The groups are shells around one centre, one inside the other: the same stretched ball of 7 dimensions in 7 sizes.
In the rows, 128 means zero.
Some rows, each with its group after it:
[135 141 155 101  84 103  75 131 154 166 122 136 104 197 123 168]  K_672
[128 184 150 123  58 103  91 138 172 172 115 151 140 176 161 134]  K_855
[143 126 138 112  93 132  89 153 180 150 113 115 125 176 103 133]  K_672
[145  70 163 110 110 131 104 164 174 159 112 118 121 126 117 154]  K_219
[115 148 162  90  82  98  51 153 155 156 129 125 124 170 114 161]  K_219
[174 115 149 156 152 135 108 157 185 125 109  91 110 167  92 122]  K_877
[154 111 128 127  78 166 125 154 140 151 114 107 112 166 103 131]  K_877
[145 148 165 150  80 110 117 146 170 162 108 142 135 140 166 139]  K_855
[162 122 156 133 148 113  82 146 181 133 116 101 101 188  91 144]  K_232
[123 176 152  86  72 102  83 136 173 200 125 165 136 182 171 129]  K_877
[140 139 143 100 112 125  70 152 167 150 125 110 115 190  94 133]  K_672
[154 144 144 140 113 149 118 168 167 152 117 110 136 141 129  96]  K_566
[148 112 133 105  75 148 110 139 141 168 118 125 101 188 111 150]  K_877
[151 116 173 160  83 108 119 144 157 147 105 130 117 135 148 170]  K_566
[127 210 140 128  57 129  94 150 132 162 128 131 136 178 147 112]  K_219
[145 184 133 144  75 133 104 148 165 145 113 119 134 183 127 110]  K_53
[163 152 127 156  97 143 112 149 180 129 105 102 123 189 100 113]  K_53
[138 136 139 106  97 130  84 159 188 156 116 118 134 170 110 120]  K_877
[142 185 167 174  90 107 100 157 155 129 115 115 137 142 145 129]  K_566
[142 183 140 119 116 121  72 152 175 145 125 111 126 199 107 108]  K_53
[139 164 157 143  82 105 100 151 193 157 107 138 149 149 156 124]  K_232
[152 194 138 154  96 127  94 144 153 131 119 106 117 201 111 117]  K_53
[150  74 167 133  94 135 126 159 150 158 110 122 116 115 133 162]  K_566
[154 156 151 140 114 124  93 144 144 139 123 107 103 188 109 138]  K_672
[142 113 145 120  65 125 106 142 169 160 107 133 120 167 125 159]  K_672
[116 163 149  68  74 111  65 140 143 190 136 147 118 192 137 145]  K_855
[139 122 169 139  82 125 113 160 138 155 118 124 125 121 144 151]  K_232
[165 169 142 174 131 131  91 159 174 100 112  77 119 185  80 111]  K_855
[143 148 162 134 100  88  79 140 202 147 107 132 129 175 131 150]  K_855
[144 135 147 144  68 142 119 157 143 147 113 117 127 143 129 136]  K_672
[143 159 136 115  72 142 119 142 146 183 121 141 124 177 151 117]  K_877
[164 119 145 138 131 138 101 151 161 133 116  95 100 181  88 135]  K_672
[144 168 141 151  79 144 117 165 162 146 113 115 147 144 136 100]  K_232
[133 111 170 123  77 105  93 150 160 156 113 132 122 139 136 172]  K_53
[145 154 147 110 124 127  76 152 154 150 130 108 110 190 102 124]  K_672
[158 103 146 124  93 113 108 131 204 163  98 138 115 183 127 156]  K_877
[146 127 155 107 117 123 101 152 180 178 119 136 127 156 142 122]  K_219
[142 138 149 105  86 116  91 130 147 171 122 136 101 196 127 158]  K_53
[164 177 131 146 128 141 102 151 177 139 117 103 121 199 106  92]  K_232
[128 143 144  86  79 125  73 144 141 168 130 127 110 192 111 150]  K_672
[145  90 162 105 101 110  98 144 190 173 108 140 120 153 135 161]  K_232
[155 162 125 135  97 149 112 154 179 151 112 114 134 181 117  94]  K_232
[159 149 152 191 100 146 128 176 162 113 105  90 143 118 120 107]  K_566
[144 186 129 130  83 120  84 141 190 147 111 123 133 208 116 113]  K_877
[147 131 128 104  96 137  89 147 187 157 113 118 121 197  99 125]  K_232
[153 185 135 155 104 124  78 145 158 110 117  89 110 214  80 128]  K_566
[132 123 169 131  75 101  90 153 172 150 109 130 132 137 137 165]  K_855
[129 218 141 115  63 107  88 132 160 183 125 155 135 202 167 115]  K_219
[146 166 159 154  99 127 103 156 134 137 124 108 119 155 127 130]  K_855
[137 157 151 129  64  96  94 134 199 165 102 151 138 177 153 147]  K_877
[152 196 129 164  80 150 123 157 159 142 113 113 143 168 136  85]  K_219
[147 189 140 141  88 123  93 138 148 145 122 118 114 203 121 127]  K_53
[159 140 170 163 143 115  96 163 169 124 117  97 120 145 113 129]  K_566
[172 175 140 173 139 123  95 147 192 111 108  91 118 201  92 107]  K_232
[167 112 138 156  95 143 117 142 154 124 105  97  98 185  87 154]  K_566
[141  65 165 100  84 117 108 146 175 178 107 143 116 137 138 177]  K_566
[130 158 170 145  84 100  75 157 148 127 119 110 126 149 119 158]  K_219
[130 137 158  79 102  92  58 132 171 175 126 142 106 202 122 166]  K_855
[123 139 135  70  66 128  84 146 178 192 121 149 135 180 136 128]  K_219
[153 166 158 151 107  80  76 128 207 135 103 128 120 203 123 153]  K_219
[162 113 150 134 137 135 100 157 171 137 116  99 109 167  95 131]  K_53
[140 145 161 106 113  91  72 136 193 168 117 141 120 186 135 147]  K_855
[148 166 135 120 101 145 103 151 145 161 127 117 118 184 122 107]  K_53

New rows, each followed by its group:
[150  77 164 115 122 125  91 155 154 145 118 106  98 152  95 170]  K_566
[116 134 157  71  48 100  88 132 169 212 120 178 130 168 176 162]  K_566
[149 152 163 131 101  86  89 124 188 164 110 146 114 192 148 157]  K_877
[148 131 171 124 129 102  81 144 158 151 123 120 104 170 121 157]  K_877
[125 142 142  91  84 136  73 161 144 156 130 112 122 172 100 134]  K_877
[141 174 130  93  98 119  76 132 182 174 122 137 118 225 121 118]  K_232
[161 109 145 129 111 145 118 148 152 155 116 114 103 167 113 137]  K_855
[126 140 145 114  41 123 100 147 160 166 111 140 136 157 141 150]  K_877
[128 174 160 102  95 105  73 144 145 172 133 137 119 180 141 138]  K_53
[164 122 138 164  90 144 123 152 169 126 101 100 119 164 102 134]  K_672
[147 132 131 107  92 155 116 156 168 175 118 127 131 165 130 104]  K_566
[149 160 123 124  78 152 110 146 150 156 118 116 118 195 113 113]  K_855
[150  83 142 100 105 130  87 145 178 150 111 112 102 184  85 162]  K_877
[134 136 157 102  99 135  94 157 123 170 135 122 112 154 128 137]  K_566
[149 173 141 114 123 121  76 142 164 152 128 114 109 212 105 119]  K_672
[174 124 162 185 119 119 130 146 180 130  99 112 117 148 132 140]  K_566
[165 182 126 147 133 148  92 152 159 123 123  85 109 213  81  95]  K_877
[173 172 126 186 107 145 117 150 179 107 102  87 122 194  91 104]  K_566
[139 212 147 161  75 111  95 149 169 139 114 124 145 174 145 111]  K_566
[147 111 150 108 126 116  71 152 192 142 114 108 114 181  88 145]  K_877
[136 137 141 116  50 139 124 147 156 183 112 148 136 150 159 131]  K_232
[130 173 168 112  89  90  81 136 160 179 125 152 124 175 163 147]  K_232
[156 133 145 154 116 131  98 166 200 120 103  95 137 154  97 116]  K_566
[171 182 128 173 115 153 121 151 154 125 115  93 116 193 105  94]  K_566
[165 130 160 143 131 111 102 134 167 149 114 120  98 186 122 151]  K_219
[148 207 150 150 109 116  90 144 146 143 127 115 118 193 131 113]  K_877
[148 118 145 103 131 128  63 150 150 132 128  90  89 204  61 154]  K_219
[152  68 153 128  92 149 128 164 163 155 107 115 122 120 119 148]  K_877
[161 141 127 129 105 140  91 135 152 131 117  98  90 225  74 143]  K_219
[154 133 148 160  78 132 132 155 189 152  98 129 145 134 150 121]  K_232
[152 117 131 116  74 140 108 134 156 158 111 124 103 198 107 152]  K_877
[141 208 136 131  79 132 105 143 147 168 126 134 131 189 151  99]  K_566
[142 112 155 114  84 106  87 136 177 156 109 132 111 180 118 172]  K_672
[155 122 148 120 126 121  90 147 189 150 113 115 114 183 106 134]  K_672
[143 215 129 132  98 135  87 150 157 148 127 113 131 204 119  89]  K_877
[133 181 170 123 108  89  74 143 161 163 128 137 124 173 150 138]  K_877
[176 155 155 184 128 110 114 136 185 125 102 110 110 185 122 134]  K_219
[150 194 156 164 119 124  96 159 141 128 127 100 123 166 123 109]  K_566
[126 137 159 124  64 113  91 160 171 153 112 129 144 135 138 146]  K_877
[147 113 154 124 122 132  84 165 161 131 120  93 114 157  86 140]  K_855
[149 190 153 147 109 107  87 141 164 143 120 121 120 191 130 125]  K_672
[125 137 155 127  42 120 102 155 155 158 111 134 140 137 144 153]  K_566
[174 148 153 182 134 120 108 147 181 115 105  96 112 177 105 129]  K_855
[150  60 143 107  81 155 122 155 152 163 110 118 108 144 107 160]  K_219
[130 130 167 131  60 107  99 148 153 158 112 137 128 138 147 167]  K_855
[120 187 157  90  66  82  65 124 167 189 125 165 124 205 161 154]  K_877
[138 138 161 125  83 123 110 154 153 172 119 137 132 136 156 134]  K_53
[144 149 162 145 118 122  86 168 157 127 122  97 127 146 108 127]  K_855
[173 146 148 189 120 116 109 148 204 107  94  97 125 175 103 128]  K_877
[150 123 135 121 107 140  89 159 177 136 114  99 120 178  84 127]  K_855
[150 132 137 149  69 156 127 159 143 142 111 108 127 148 119 126]  K_855
